The rows of a group lie close to one hidden flat surface of 5 dimensions, which may be shifted away from zero. Surfaces can cross.
Known rows, each followed by its group:
[ -8.6  10.1  28.2 -27.6 -21.9 -13.0 -26.2   8.1   2.9]
S
[ -0.5  16.2   3.3  19.7  -2.8 -12.8  40.6 -11.3   2.6]
S
[ -1.3  11.8  25.7 -32.3   1.7  13.6  -8.4  16.6  -3.7]
S
[ 12.7 -19.7  26.4  -9.9   9.7   5.7  -6.5  -7.1 -16.7]
M
[ 26.2  -0.9 -19.4  16.1 -20.2  39.3  -1.4   9.0  29.8]
A
[-29.8   9.1 -16.5 -13.4  -2.6 -20.8 -14.0  -8.9  16.4]
A
[ -7.9  19.7 -15.7  -2.5  51.4  -2.3  12.3 -25.7 -28.8]
L
[-12.1 -23.9  -4.3  -6.9  13.8   8.9  20.3   2.9  12.0]
A
[-22.1 -29.3 -58.7  29.3  -3.8 -21.0 -32.8  -2.3  10.4]
X
[-16.4  -5.9 -67.3  28.4  16.7   2.6  12.6 -49.4  36.9]
A
[-45.6 -37.8 -35.8 -15.8  47.3 -31.9 -23.6 -47.2  -8.3]
X
[ -4.4 -13.2 -18.6 -36.0 -20.3  27.8 -71.9 -19.1  49.0]
M
[ 17.3   5.8 -18.2  51.4 -29.6 -24.1 -12.5  21.6 -15.1]
X
[ 13.2  17.9 -24.3  24.1  -0.3   3.7  -8.1  -4.4  -6.0]
A
[-19.8  -4.0 -48.5  26.1  37.3 -18.7  17.3 -43.6   1.3]
L
[-19.1  13.0 -41.4 -21.3  26.0  22.1 -37.2  48.1 -10.4]
L
[-16.2 -17.9 -36.6   6.0 -22.5   3.9 -21.3  17.9  35.6]
X
[ -1.7 -32.4 -25.2  15.9  -2.2   1.8 -18.3  -1.0   6.4]
M
[ 44.0  -1.2   3.7  45.2  11.7  25.7  60.6  -7.8 -10.9]
X
[  2.9 -45.7 -60.1  20.9  -1.7  48.5  20.1   8.7  54.6]
X
[-10.4  -6.4  15.2  -3.9  18.3 -28.7  -4.9 -20.1 -24.7]
M
[-22.1  36.1  24.3 -28.1  -2.0 -25.0  -1.1  -5.1  -4.1]
S
[-18.7   1.4  -3.0   5.2 -27.5 -36.9 -20.0 -12.0  12.6]
S
[ -7.7 -35.1 -55.6  12.2  -7.0  47.3  29.6 -35.1  86.8]
A
[ 11.5  -3.7  31.2 -10.3  -1.3  -4.4  -1.9 -18.9  -9.6]
S
[-10.8 -10.5 -22.5  20.2  37.1 -24.3  19.3 -52.7 -17.3]
M
[ 23.7   2.2  38.8 -19.4 -14.1  25.3   2.1   4.3   7.9]
M
[-48.4  69.0  17.8 -41.4   4.3 -44.8   1.2  -6.2  -5.7]
S
[11.6 15.6  7.8 -5.7 -6.6 19.0  8.9 -3.2 15.3]
A
[ 9.3  1.0  2.0  1.1 14.3 18.6 22.1  0.9 -3.3]
L
[-65.6  53.7 -15.0 -27.0  15.8 -32.1  41.9 -11.4  25.1]
L
[  3.4  26.7  42.5 -27.5   0.3 -13.8 -10.8 -14.3 -18.9]
L
[ -1.6  -6.4 -14.4   7.5   1.8  11.5  24.0   2.4  17.0]
L
[ 22.6 -35.9  -6.1  35.6 -14.7  14.6  20.1  32.7   0.5]
M
[-25.5  35.8  -5.1 -11.9  -8.7 -17.2  14.2 -16.6  26.5]
X

New rows, each followed by its group:
[24.5 11.3 -5.3 13.3 -3.3 23.9  9.0  0.7  1.7]
A
[  0.4 -11.7 -28.7  40.6 -19.2  -7.8  24.5   1.1  19.8]
S
[  3.9 -56.1 -83.1  61.2  -4.7  12.2 -13.6  10.9  19.9]
X
[ -3.3 -11.9  -4.9 -10.2  17.7   7.0  -8.4  -9.4  -4.9]
S
[-13.7 -27.2 -22.3  -2.6   3.1   6.4  -9.9   1.2  15.8]
X
[ -8.7   5.6 -13.8  -0.7  18.4  -6.2  -6.9 -14.8  -7.8]
L
[ 21.5 -32.5  -5.5  29.3  -6.0   1.2 -11.2  18.0 -20.9]
X
[ 14.5  -0.3  20.5  -9.6   0.8  15.6   6.8 -13.5   5.0]
M
[-16.9 -44.4  -8.8   5.9  35.3 -42.2 -28.5 -26.0 -46.0]
M
[-24.3  22.3 -14.8 -15.3  13.7  -6.8   2.4  -0.5   3.8]
L
[ 45.5 -19.1 -20.6  74.4 -13.9  -0.3   8.0  21.4 -27.2]
X
[-21.4  44.4   2.6 -15.6   8.6 -25.3   5.0 -41.7   5.7]
A
[  0.7  36.8  27.4  43.1 -83.9 -43.6  48.5  18.0  32.9]
S
[ 26.7 -57.8 -21.9  54.6  -9.6   4.4   9.5 -28.6   8.8]
S
[-19.0  34.4   7.3 -21.4  -3.3 -15.3  -1.6 -25.1  14.4]
A
[ -3.5  17.2  40.7 -21.5 -14.6 -18.1  -5.5  -7.3  -4.6]
S
[ 20.9 -18.4   4.7  16.4  -7.6   9.4  -0.9  17.9 -10.7]
X
[ 22.7  17.2 -38.1  56.5  44.9 -21.5  -2.4  -5.4 -70.2]
A
[ 58.1 -33.7  57.8 -20.6 -16.7  67.6  -4.8  31.6   2.1]
M
[-30.8  30.9  34.8 -38.9 -50.5 -33.8 -29.6  12.0  25.7]
L
[-23.0   6.3   1.5 -12.2 -12.2 -36.5 -35.4  -0.5  -9.8]
X
[ 24.8   2.3  41.6 -74.2  60.6  86.2   0.5  40.2 -28.7]
S
[-25.7  -7.2 -44.8  15.3  14.5 -23.4   2.0 -29.6   9.4]
X
[  0.0 -16.5  23.1  -1.0 -66.5 -12.6 -22.2   3.4  42.8]
L
[ -0.8 -18.1 -24.8   3.7  -0.4  18.5  -8.6  20.1  12.0]
S
[-11.0  -1.6   1.3 -11.6  -9.8  -7.6 -14.3   3.8   8.9]
X
[  1.5  23.9  -7.7  -2.4 -13.2  12.2   0.5 -19.7  32.2]
A
[  9.4  13.2  29.7  13.9 -16.0 -12.6  42.8  19.1  -9.0]
M
[ -4.6  -9.2  -8.3   9.8  46.9 -11.5  34.1 -49.8 -20.9]
X
[-25.4  61.8   1.7 -20.8  28.3  -0.4  53.7  14.7  -4.2]
S
[-12.7  20.1  10.0 -20.4  -1.9   8.1  19.2  15.7  13.3]
L
[ -5.8  -2.2  13.1  -3.6  -2.0 -15.4  -0.7  -3.7  -5.5]
M
[ -7.8  17.8  25.6  -8.3 -11.9  -9.1  35.1 -15.7  18.6]
L
[-11.5  17.5  14.3 -25.1 -13.2  15.0  12.2  33.6  19.6]
L
[  2.1 -17.7 -35.8  24.2 -52.6   9.2 -35.6  47.9  36.3]
X
[ 22.1 -19.4 -26.1  49.7  -3.0   0.2   9.9   5.5 -12.5]
X
[ -6.5   0.7  -8.6   2.9 -17.4  -7.8  -7.0  -0.2  17.5]
M
[-15.7  16.5   0.9   4.6 -24.4 -26.7   4.5   8.7  10.1]
M
[-23.0  17.0 -13.7 -13.3   6.1 -11.8 -14.2   1.2   5.6]
L
[ 14.5  -0.4  -2.7  26.8  13.0  10.9  51.2 -20.4   2.9]
M
[ -7.8 -62.9 -17.3  26.5  -1.9 -24.9 -29.0  30.9 -30.8]
M
[ -8.4   9.0  49.0  -2.6   9.8 -46.1  25.8   1.9 -47.9]
M
[-30.9  40.6   5.8 -24.4  13.5  -0.7  58.4   4.1  17.5]
L
[-13.3  -7.1  15.4   7.4   2.5 -38.9   7.5   1.0 -29.2]
M
[  5.2 -13.0  18.3  17.6  -0.8 -18.5  22.1  13.2 -24.2]
M
[-20.3 -25.0  -1.6 -19.7 -30.7  -3.2 -49.5  68.0   5.6]
A
[-61.5 -46.3 -27.5 -23.5   7.8 -23.8  -7.4  11.1  25.2]
A
[ 23.0  18.5  -0.5  29.2 -64.7   1.0 -15.7  55.1  18.3]
X
[ -6.1  -1.4  -0.6 -14.5  29.2   1.5  -1.9 -25.1 -14.1]
S
[  7.2   6.1  -4.2  57.2 -42.6 -29.7  52.2  -7.7  22.2]
S
[-13.4  12.0  -6.7 -13.2   8.4  -3.3 -14.9   3.2  -3.7]
L
[-16.5  -5.3  21.3 -19.2  -7.0 -31.0 -29.4   1.3 -16.6]
M
[ -2.4 -47.8  -3.6  14.9 -31.3 -15.9 -30.0  56.5 -10.3]
M
[ -8.5  26.7   8.8 -25.0 -36.4   3.3 -19.9  -1.0  39.7]
M
[ 39.8 -58.7  35.2 -26.2  -7.9  46.3 -47.9  26.1  -8.4]
M
[  1.2  11.0  -6.5   0.4 -55.8  17.4 -10.7  44.2  44.9]
X
